There are 4 nested groupings, the coarsest first. Each group lies inside one group of the grouping before and may be the whole of it. The rows also spread widely along 14 directions, which tell nothing about the answers.
(in the rows, 128 means zero)
Known rows, each followed by its group in each grouping:
[ 52 160 158  94 133 154 167 123 150  84  83  84 100 100 142 116 101 123
 147 139  79 138  93 140 169 232 130 140  84 153 160 163 118 190 108 101
 176]	Teze Zar K501 K79
[120  25 103 123 108 112 145 110 106 109 113 128 110 136 102 148 138  94
 118 180 143 128 135  92 185 148 102  92 119 129 164  63 159  86 113  74
  35]	Vufub ropo K709 K763
[124  97 116 116 129 142 122 103 135 139 116 167  96  90 143 129 146 103
 129 152  79 138 155 140 127  84 110 100 105 134 150  86 146 106 140 137
  90]	Teze melet K206 K626
[161 141 138  77 181 109 126 137 181 152 113 180 146 100  93 132 120 192
 101 129 161 181 134 124 168  91  58 159 150  81 142 173 100 107 140  58
 111]	Teze Nog K502 K714
[112 114 141 200 122 113 188 149 213 111  84 123 132 126 114 113  93 116
 150 159 135 175 101 126 154 126 190  73  94 138 145 209 182  90 135  83
 145]	Vufub beme K779 K16
[170 144 131 143 150 124  67 125 107  91 130 150 166 220 149 161 140  80
 139  86  84 119 124 132  78 129 161 155  95 139  59 118 134 162 111 177
 148]	ras pel K148 K748
[140 137 155 146 167  95 113  94 124  79 101 133 164 134 126 152 115 145
 101 142 143 114 140 121 132 176 138 137  80 150 144 132 176  84 122 121
 142]	Vufub Kelaf K789 K895
[ 91 126 114 116  61 158  92 129  48 128 132 119  79 144 175 166 130 117
 114  70  76 135 126 123 117 174  80 112 149 178 158  27 139 154 103 163
 132]	nopib Sakot K107 K640
[136 213 179  92 201 138 100  79 103 103  74 139 166 137 148 123 114 125
 106 151  98  93 146 121 145 170 125 157  84 141 115 127 120 155  90 162
 144]	Vufub dakop K615 K24
[142 142 133 140 142 135 106 104 130 138 136 167 137 147 106 127 142 171
 104  88 124 203  97 138 133 153  88 172 173 116 153 176  78 128 116 143
 139]	Teze melet K351 K840
[175 165 128 172  95 117 100 175 138 123 164 132 181 203 177 161 105 144
 140  69 105 164 102 126  92 129  95 122 124 137  68 165 117 130 140 166
 150]	Vufub Kelaf K999 K377
[150 120 141 133 137 108 112 158 132  88  70 124 148  98 152 186 128 130
 133 143 131 109 183 104 125 123 102  94  70 184 136  58 178  78 135 111
 104]	Teze Nog K502 K974
[107 190 152 125 193 198 105 118  74 117  87 111 125 112 142  99 110 140
 132 133 107 132 147 127 113 205 153 163 101 156 113 122  87 163 115 140
 155]	ras pel K148 K795
[115 129 127 122 119 122 143 145 169 111  90 137 115 126 161 146 106 135
 127 152 123 157 133 124 173 129  59 115 108 149 126  94 108 101 133  85
  97]	nopib Sakot K107 K587
[158  86 110 166 115 159 101 190  51  97 116 110 163 128 153 176 126 146
 157 102  92 142 134 122  73 196 108 130  93 150  65 115 109 147 177 110
 142]	Teze melet K691 K258
[163 105 132 149 163 124 126  87 140 115  95 169 155 160 113 128 149  82
 123 175 100 130 136 121 140  96 153 122  89 121 105 140 145 119 118 144
  85]	Vufub dakop K630 K403
[ 74 134 142 123 125 146 167 108 151 145 120 117 103  88 151  92  94 132
 126 171 107 151 120 138 176 156 114  94 104 127 177 137 138 116 122 103
 110]	Teze Zar K434 K727
[165 153 118 104 157 150 131 160 157 178 148 138 168 126 121  96 123 113
 153 145 122 139 156 110 103  54 168 103 104 110 102 189 133 144 139 154
  91]	ras Pumik K327 K664
[113 125 118  68 137 141 117 147 148 112  83 161  81 101 150 165 109 129
 115 136 109 148 154 116 164 109  54 128 117 135 128  53 116 115 133  66
 116]	Vufub dakop K630 K414
[176 153 167 192 123 141 115 120  85 161  77 159 163 173 121 125 120 156
 103 102 111 188 101 113 126 130 142 103 178 119 124 162 138 137  96 115
 151]	Vufub dakop K662 K783
[137  99 120 117 178  95  95 143 118  79 115 140 149  94  96 183 122 168
 113 115 171 126 161 119  98 177 120 157  89 135 145 122 166  70 159  72
 154]	Teze melet K351 K932
[102 123 175 114 109 162 165 113 124 175  90 142 119  78 158  77 117 137
 124 173  48 142 124 156 157 121 108  80 115 103 135 167 144 175 140  90
 114]	ras pel K787 K167
[107 135 109 115 106 138 106 111 133  97 179 129 119 150 192 144 129  89
 143 117  49 104 126 163 107 152 101 143  54 157 102 115 127 141 152 210
 127]	Vufub Kelaf K999 K456
[151 181 150 114 170 171  94 141  92 156  99 178 124 166 141 115  99 144
 121  88  91 175 104 145 113 138 114 156 161  87  68 133  82 187 117  80
 182]	ras Pumik K878 K804
[124 155 171 142 129 101 119 122 125  85  64 108 160 114 127 169 131 184
  92 106 148 146 132 103 146 194  86 137 124 175 187 144 146 111 109 111
 155]	nopib dab K161 K436
[179 126 110 138 141 164 110 164  94 173 127 168 137 177 125 119 109  83
 156 122 100 146 124 108  94  71 173  92 140  82  47 123 132 162 120 112
 114]	Vufub ropo K709 K405
[128 143 130 119 145 119  79  78  76 147 167 153 130 189 147 124 110  86
 104 117 112 101 132 139 109 134 157 120 116 113 131  67 179 122  90 161
 116]	ras Pumik K878 K145
[140 122 158 171 103 124 142 150 157 132  77 156 133 166 147 129 112 123
 139 114  77 182  94 143 136 107 129  93 134 115  98 154 144 150 125  79
 153]	ras pel K457 K774
[102  34  94 113  75 128 180 156 165  91 112 104 112 114 101 148 150  85
 162 154  86 141 104 119 152 146 135 101  81 133 140 167 161 159 155  93
 100]	Vufub dakop K615 K514
[112 172 142 111 119 180 140 127 100 139  90  94 128 156 141 107 114 113
 129 145 111 157 112  83 174 168 101 116 149 157 141 119  80 180  68 152
  83]	Vufub dakop K630 K414
[ 98 131 105  98  85 163 119 138  59 143 170  83 119 136 145 136 113 119
 126 110 116 119 126 103 123 190 112 108 128 146 162  94 142 151 107 169
 101]	Vufub dakop K615 K514
[136 116 148 176 117 137 127 146  58 124  77 102 157 132 152 145  98 143
 119 152 136 117 139 106 116 181 127  74 108 138 120  89 172 109 124  75
 116]	nopib dab K161 K436
[130  74 123 115  79 152 149 162  92 153  93 123 119 112 125 134 139  98
 143 129  74 124 124 112 107 104 148  64 122 105 120 131 185 188 134  82
 115]	nopib dab K161 K436
[138 188 159 109 129 125 113  95 149 129  89 170 128 208 185 129 103  65
 125 138  61 126 108 131 161  86 109 103 116 117  88  81 133 162  67 156
 116]	Vufub dakop K615 K24
[ 96 155 129 149 101 164 133 163 136 135 108 111  98 144 157 125  99 120
 145 105 107 179 117 123 129 149 137  97 131 167 147 109 125 138 112 127
 141]	ras Pumik K327 K664
[119 127 119 150 148 121 140 168 212  94  76 131 107 138 136 148 102 102
 151 154 158 162 155 106 148  93 148  97  92 169 132  94 153  69 121  84
 106]	ras pel K148 K748
[109  80  96 134 104 174 129 151  72 128 114 120  84 141 133 135 114  78
 153 137 101 137 129 104 126 153 147  89 123 139 114  57 139 143 117 104
  97]	Vufub ropo K709 K405
[157 157 139 153 130 159 115 163  88 142  80 117 157 129 149 143 107 141
 126 135 131 146 158  83 121 128 117  87 125 160 114  96 133 117 113 125
 107]	Vufub dakop K630 K414
[ 81 121 127  44 111 138 123 126  97 116 115 113  89  72 127 154 129 114
 118 112  89  95 149 113 126 159 132 115  98 147 183 100 196 163 121 116
 152]	Vufub dakop K662 K783
[114 143 146 100 124 104 155 119 204  88  97 135 126 181 150 131 111  90
 140 150  92 144  89 125 186 130  93 128 102 126 111 148 117 154  97 104
 111]	Vufub Kelaf K999 K377
[114 114  87 153 140 161 155 140 186 135 148 150 100 141 108 105 107 113
 153 139 121 195  97 150 135 125 156 139 113 101 110 189  99 117 155 117
 129]	Vufub dakop K615 K514
[142 143 137 160 150 182 110 181  82 130  86 111 144  77 136 133 124 137
 156 110  95 125 176 120  50 140 203 100  79 167 103 147 172 147 163 131
 179]	ras pel K148 K748
[125 103  96 150 154  96 103 126 152  83 157 116 139 186 103 157 118 110
 129 121 190 143 134 107 124 154 159 148 105 155 150 107 155  62 111 141
  97]	ras pel K457 K774
[168  69 102 115 135 116 107 131 114 105 139 117 170 183  61 150 179  94
 137 111 145 133 126  80 111 122 174 148 130 131 132 163 151 157 104 148
  81]	ras pel K148 K795
[135 180 137 134 161 130 128 149 175 125 113 126 154 110 177 126  88 135
 143 164 132 135 154 122 131 109  95 102  81 145 112 120 116  83 138 132
 102]	Teze melet K206 K626
[104 123 152 167 127 135 138  78 144 114  69 159  98 153 132 121 133 107
 117 148  98 182  99 138 174 151 110 116 143 149 167  97 117 113  81 120
 108]	Teze melet K351 K840
[121  96 162 110  78  48 154 109 194 113 111 147 144 159 145 149 121  88
 123 141  76 120  83 140 160  96 106  67 103  94 149 153 219 139 111  82
 127]	Teze melet K206 K626

New rows. What belongs after each?
[138 113 112  86 128 170  86 118  85 142 148 164 110 150 153 128 149  87
 137 106  45 121 136 147  95 105 125 143 113 111  81  93 116 190 134 159
 118]	ras pel K148 K795
[118  84 100  96  76 160 159 164 127 161 138 116 109 103 135 122 128  95
 155 142  77 137 126 115 129  97 133  76 110 118 126 144 159 167 147 116
  93]	Vufub dakop K662 K783
[146 141 159 186 148 152 121  83  71 119  93 130 174 152 158 111 118 130
 112 176  88 131 125 137 143 192 115 124  89 143  99 129 108 123 125 150
 105]	Vufub dakop K630 K414
[132  13 104 113  82 117 138 147  96  95 113 102 136 155  80 166 177  93
 145 120 109 133 115  91 133 151 139 115 126 140 145 124 166 169 122  98
  78]	ras pel K457 K774
[120 108  94  87  99 154 119 235 113  95 120  81 131  87 112 186 136 136
 175  60 117 140 140  86  64 163 135 125 106 166 127 152 146 181 158 112
 169]	Teze melet K351 K932
[151 106 110 153 120 104 128 136 184 103 111 160 127 194  82 157 138  92
 136  97 127 179  91 115 127  97 175 126 138 118 127 170 162 128 105 120
 147]	Vufub dakop K615 K514
[104 158 149  83 213 114  93  68 151 122 112 209  92  75 133 130 103 145
  91 145 116 122 165 170 126 118 114 159  89 103 155  92 158  70 140  90
 164]	Teze melet K351 K932
[123 149 136  59 166 115  78  70  77 113 162 143 143 148 136 138 130 113
 102 116  99  86 125 137 114 175 106 168 108 103 135 110 139 158 105 158
 132]	Teze melet K206 K626
[ 93 136 114  71 169 139 138 115 185  66 134 127 113 104 142 131 123 128
 142 152  96 130 126 150 157 185  80 196  55 143 115 166  73 140 163 129
 129]	Vufub Kelaf K999 K377
[120 164 163 101 143 141 141 174 148 122  56 127 127 132 157 130  88 126
 147 134  99 143 126 116 144 124 116 103 113 122  92 121 131 170 114  54
 148]	ras pel K457 K774
[135 124 142  85  98 156 124 183 124 107  59 106 130 107 123 161 167 132
 148  86  81 152 141  82 125 126 107 122 133 176 137 136 122 207 115 120
 136]	ras pel K148 K795
[164 153 110  96 118 159  47 167  76 147 147 155 125 130 167 176 145 130
 122  53  97 127 189 104  61  74 105 124 132 164 112  44 144 135 129 185
 132]	ras pel K148 K795
[167  86  76  98 153 118 134 168 146 140 197 124 171 154 100 131 109 134
 144 152 180 133 135 100 122 110 116 138 107  79  85 178 121 101 162  95
  59]	Vufub Kelaf K999 K377
[157  85  88 137 131 116 104 148 133 113 163 141 150 151 140 157 133  70
 161 134 103 104 146 128  71  87 162 100  68 122  84 113 176 107 157 154
  99]	Teze melet K206 K626
[115  70 106 205 107 168 178 173 115 110  83  95 121 159 113 124  99 104
 162 165 128 185  85 109 142 190 168  87 116 130  99 150 125 134 136  56
 112]	Vufub dakop K630 K403
[113  96 107 130 149 118 135 124 139 118 160 141 126 168 134 124  83 110
 135 151 132 144  96 146 142 161 131 129  99  75  96 132 134 110 138  64
 119]	Teze Zar K434 K727
[147 137 143 132 154 175 130 165  99 107  71 106 164  79 152 139 134 130
 164 147  74 114 169 114  99 155 142 114  58 171  88 138 121 164 154 136
 134]	Teze Zar K501 K79
[133  93 111 114 152 166 104 139  48 116 155 104 156 127 109 130 136 147
 133 116 116 124 132 128  90 214 140 171 100 121 103 162 111 167 161 120
 132]	ras pel K148 K748
[ 99 125 126 112 162 160 156  76 130 163 128 145  99 130 128  66 103  89
 131 200 110 141 109 141 168 128 140 107 124  82 140 123 117 131 102 103
  68]	Teze melet K206 K626
[119 116 131 151 122  90 143  83 153 109 120 126 141 201 117 122 124  66
 127 163 133 123  99 115 163 131 164 102 109 136 144 131 173 114  77 145
  81]	nopib Sakot K107 K640
[172  90 111 172 167 180 113 137  60 137  98 144 149 166 104 127 133 102
 152 143 112 149 131 112  96 141 185 121 123 113  69 113 114 148 121 105
 105]	Teze Zar K501 K79
[ 93 136 103 166 126 168 141 136 117 129 146  90 115 139 128 107 104 112
 146 133 137 150 112 127 107 180 179 117 104 141 141 158 132 128 126 151
 127]	nopib dab K161 K436
[110 112 129 112 104 109 135 158 201  67 108 140 121 126 147 171 137 126
 149  86  63 169  94 149 135 149  89 152  88 143 116 178 119 167 159 107
 186]	Teze Zar K434 K727
[113 123 156 164  94 174 154 123 114 144  51 158  83 150 152 106 116  84
 147 135  36 179  87 135 158 129 137  78 148 126 105 113 117 189  98  95
 140]	Vufub ropo K709 K405
[140  76 113 114 202 120  89 133  79  74  95 151 138  79  89 182 132 154
 118 136 161 108 182 118  85 181 137 162  76 134 129  87 164  73 168  57
 144]	Teze melet K351 K932
[161 101 110 138 137 123 103 144  76 133 167 133 183 104 113 147 132 168
 122 109 123 115 144 138  68 160 136 143  88 113 100 190 159 123 193 131
 150]	nopib Sakot K107 K640
[137  88  89  99 185 134  84  94 103  90 144 156 116 152  89 152 151  88
 130 126 133 126 141 122 110 148 155 181 104 126 127  94 122 118 117 145
 101]	Teze melet K691 K258
[119 127 107 140 151 155 146 133 145 122 132 120 126 145  90 113 109 145
 133 127 151 191  90 122 146 183 145 162 136 114 131 203  89 133 133 101
 135]	Vufub dakop K662 K783
[116 200 134  35 170 148  84 111 123 135 158 142 129  70 177 127 125 120
 128 118  68  78 175 143  90 112 101 145  68 134 129 116 133 157 142 200
 142]	Teze melet K206 K626
[135 109 119 149 156 125 119 141 143  88  91 125 135 113 124 168 125 140
 129 146 162 146 171  98 140 142 118 121  94 180 154  76 137  60 126 111
  97]	Teze Zar K501 K79
[129 149 130 110 140 146 100 136  70 123 131  99 157  74 145 149 120 142
 122 131 121  83 186 104  89 164 144 111  69 172 150 113 183 109 146 170
 132]	Vufub dakop K662 K783
[113 142 103  53 138 177 119 151  96 150 145 125  96 114 132 126 117 119
 138 118 110 124 142 105 120 129 115 133 127 119 126 106 116 169 121 125
 109]	Vufub Kelaf K999 K456
[107 181 163  88 172  85 129  93 170  89 119 134 154 153 151 134  78 123
 109 162 126  99 114 141 168 176 106 144  67 107 123 146 155 115 111 103
 148]	Vufub dakop K615 K514
[133  59  97 155  98  84 111 166 133  92 154 131 135 134 115 191 119 148
 128  85 145 153 114 131  88 156 119 113 111 123 142 132 191  79 171  74
 160]	Teze melet K206 K626
[122 135 143 102 127 122 130 150 116 120  83 119 128 143 158 145  92 105
 136 150 118 118 127 101 145 137 100  80 118 122 118  68 154 134  97  67
 105]	Teze melet K206 K626
[107 126 134 143 151 114 112  80 141  83 110 171 104 167 133 148 104 149
  93 119 117 175  90 164 170 198  82 177 123 115 134 116 102  97 128  89
 162]	Vufub dakop K615 K24
[114 120  99 113 144 175 146 148 121 144 116 117  96 111 119 112 112 113
 145 162 143 146 151  94 140 122 143 103 118 140 144 102 127 112 118 112
  73]	Vufub Kelaf K999 K456
[135  50 121 132 143 129 139 121 124 121  92 150 125  93  74 134 158 129
 123 149 119 150 146 125 127 125 165 119 107 128 161 150 170 116 153  75
 115]	ras Pumik K327 K664
[141  82 103 123 166 143 122 137 158 104 114 149 123 108  89 136 157 117
 144 135 121 154 154 126 112 110 163 155  91 137 123 163 130 121 159 115
 117]	ras pel K148 K748
[110  50  92  98 106 111 128 149 128  68 121 103 112 153 100 183 151  81
 148 117 125 122 114 108 138 170 126 131  95 150 144  90 161 143 120 103
  97]	Teze Nog K502 K714
[122  63 130 174  92 156 173 145  71 147 121  85 161 124  98 104 127 161
 135 144 123 178  84 109 149 212 131  97 145 111 149 201 124 159 135  75
 103]	Teze Zar K434 K727
[111  97 128 140  61 124 126 132  68 139 170  80 155 125 168 146 126 111
 135 124  86  91 140 118 106 170 133  62  85 162 164  99 205 130 124 180
 100]	Teze Zar K501 K79
[170 145 136 152 104 137 120 197 101 156  81 116 147 178 105 154 113 115
 146  79 147 167 113  70 102  97 178  61 178 130 125 120 183 160  71  96
 133]	Teze Nog K502 K974
[177 151 181 196 125 121 111 135  87 127  41 165 174 163 152 154 113 177
 103 109 101 174 110 128 132 150  83 112 153 131  86 128 122 130 123  72
 164]	nopib Sakot K107 K640
[116  72 117 121 112 146 130  93  83 143 130 132 109 118  98 120 156 100
 126 137  97 139 124 119 131 140 154 109 134 127 180 120 160 146 107 144
  88]	Teze melet K691 K258
[105  62  91 140 129 156 137  87 110 150 181 151 109  84 122  98 144 109
 135 167  86 134 137 169 109 139 142 121  84 111 149 143 142 101 173 157
  85]	Teze melet K351 K840
[150 142 104 129 170 104 134 143 187 162 166 159 146 139  91 117  84 127
 127 146 188 147 138 118 116  70 187 103 111  77 132 183 190  63 136 102
 123]	Vufub dakop K615 K514
[104 112  87  60 143 172 139 160 147 153 114 143  63  98 137 122 105  97
 150 162 128 151 153 104 151  80  93  99 135 112 131  49 106 122 120  72
  61]	Teze melet K206 K626
[ 95  64 115 119 101  79 114 115 139  80 147 130 110 126 116 175 137 125
 109 100 122 128 125 143 130 174 118 135  92 147 185 110 198  99 147 103
 147]	ras Pumik K878 K145
[140 121 140 151  88  71 131 166 180  93 120 138 158 176 175 184  80 174
 108 112 135 180  91 133 173 160  23 121 122 123 107 132 122  82 149  49
 140]	Vufub dakop K662 K783
[127 185 142 105 183 159 115 148 110 137 107 129 135  92 151 126  86 163
 127 140 138 133 154 128 126 160 104 135 102 128 117 112 111 117 134 100
 134]	Teze Nog K502 K974
[ 80 159 145  97 130 170 165 120 137 170  97 121  91  71 167  81  90 108
 133 190  90 114 147 134 150 111 131  68  91 117 149 113 155 142 121 106
  99]	nopib dab K161 K436
[138 152  82 119 154 182 120 191 136 145 139 111 123 121 123 121 115  78
 186 122 127 132 155  96  60  80 206  95  98 138  95 136 142 146 132 162
 117]	Teze melet K206 K626
[135 153 118 113 141 124 135 134 178 131 156 105 173 116 116 117 144 114
 150 139 139 130 144 102 116 108 149 120  90 158 161 197 139 121 119 211
  86]	Teze melet K351 K840
[144  70  84 128 161 119 105 135  98 135 154 150 121 158  87 148 105 114
 124 140 186 145 135 107 118 126 152 122 139  87 130  84 159  73 122  65
  84]	Teze melet K691 K258
[160 123 145 223 158 117 113  85 157 129 110 197 142 181 116 114 127 149
 105 113 114 213  92 173 133 130 144 154 139 111 117 178 111  89 137 115
 159]	ras Pumik K878 K145
[107 142 143 118 105 171 144 168 135 137  61 116  96 122 178 123 104 105
 150 151  88 150 143 103 158 111  99  74 123 159 118  60 119 153 103  87
  92]	ras pel K148 K795
[168 170 155  91 158 118 117 143 154 144  96 151 172 183 138 126 112 107
 132 140 119 136 130 100 146  77 120 113 127 109  91 134 121 159  89 109
  98]	ras Pumik K327 K664
[130 154 112  65 168 133 106 148 116  91 152  79 178 129 144 148 124  99
 153 144 137  73 169  83 115 161 130 143  52 163 113 120 128 144 117 181
  86]	Teze Zar K434 K727
[192 104 134 129 145 118  95 142  62 139 124 157 179 168 106 155 129 150
 111 108 129 127 128 106  95 131 125 126 139  88  87 142 157 138 131  85
 126]	Vufub Kelaf K999 K456
[148 197 133 145 155 180 137 177 117 208 137 121 157 126 138  78  72 142
 150 131 142 166 132 100 103  91 178  74 144  95 106 179 132 142 111 121
 126]	Teze Zar K434 K727
[203  81  72 185 135 161  72 153  89 122 137 182 142 191 123 177 153 101
 142  95 112 169 147 119  71  87 140 138 126 136  54  81 107  99 151 163
 104]	Vufub dakop K615 K514
[ 84 138 143 146 113 114 151 133 214 110  94 143  86 101 106 131 124 140
 125  89 115 198 103 147 143 130 156 120 126 158 206 187 172 118 130 108
 197]	ras Pumik K878 K804
[140 140  98 170 133 158 123 142 106 164 186 111 159 157 115 102 108 139
 135 116 154 160 110 127  85 149 171 127 128 103 115 201 121 126 141 162
 118]	nopib dab K161 K436
[159 122 115 162 115 159  86 148  68 126 129 151 141 137 171 165 124 117
 135 101  70 122 154 140  66 131 132 107  87 145  77  83 152 124 160 162
 149]	Vufub dakop K615 K514
[ 99 119 143 144 142  85 121 104 127  58 116 120 142 164 167 160  79  86
 123 164 104  78 116 154 130 203 147 114  30 131 100 100 202  99 139  92
 161]	Vufub dakop K630 K414
[138 121 128 159 169 120 102  90 109  78 104 150 150 148 156 148 126 102
 126 164 101 100 148 150 118 165 129 148  51 153  83  93 132  95 147 143
 118]	nopib Sakot K107 K640
[140 127 126 134 115 114 109 180 180  90  94 150 124 131 127 180 137 142
 138  61 105 180 125 127 107 115 116 139 116 160 126 150 140 139 151 106
 187]	ras Pumik K878 K145
[119 111 135  74 131 101 124 101 108  95 161 117 158 138 154 140 109 106
 121 155  91  68 121 139 131 178 111 130  55 106 107 133 174 151 139 122
 116]	Vufub Kelaf K789 K895
[148 103 139 139  66 150 162 138 142 145  87 118 149 132 110 125 177 117
 139 119  68 182 103  94 155 105 121  96 150 158 158 202 123 189 110 163
  94]	Vufub dakop K662 K783
[166  38  97 172 100 160 126 185 118 119 105 129 149  86 107 157 184 129
 160 123  93 157 172 111  77  93 150 101  92 172 111 156 148 126 190 142
  96]	ras pel K787 K167
[104 223 156  98 173 171 118 116 132 129 103 120 132 115 155 102 110 126
 138 129 100 138 131 125 129 163 125 147 108 154 135 147  86 167  93 179
 142]	Teze melet K351 K840
[147 123 157 155 126  88  89 115 145  70  91 166 144 211 134 175 136 119
 114  72  90 162  84 147 121 154 122 161 127 129 100 136 143 151 111 102
 189]	ras pel K148 K795
[129 135 143 128  82 120 137 186 131 128 101 113 144 129 163 160  89 150
 128 113 108 150 117 109 134 138  85  80 118 131 118 131 160 137 139  73
 149]	Vufub dakop K630 K414
[166 169 136 167  97 109 103 228 135  90 121  88 196 154 164 194  96 174
 148  60 146 158 127  84  94 171  90 114 110 182  94 159 126 119 148 137
 174]	Vufub ropo K709 K405
[137  57  80  91 161 140 114 132 118 127 137 171  99  91  52 148 147 120
 122 117 131 143 147 125  95 105 181 146 114  89 138 154 179 123 167  77
 146]	Vufub dakop K630 K414
[171 155 131 141 129 153 117 173 124 139  85 131 150 170  80 140 140 104
 149  66 127 170 117  68  92  86 212 103 170 143 124 184 160 180  78 152
 157]	Vufub beme K779 K16
[ 82 151 119  62 147 172 152 126 119 130 130 112  88 161 155  92  81  42
 167 171  75  90 107 129 138 147 170 107  83  95  79 109 139 201  96 107
 110]	Vufub Kelaf K999 K377
[169  76 140 160  92  73 123 151 173  94  92 162 166 141 105 188 165 152
 122  84 110 181 106 122 122 112  92 119 134 139 144 178 161 113 143 100
 147]	Teze melet K351 K840
[129  93 120  85 132  84  93 151 144  60 125 138 132 167 122 198 126 133
 117  84 133 134 118 123 129 170  87 170 107 128 117 110 146 132 136  65
 156]	ras pel K148 K748
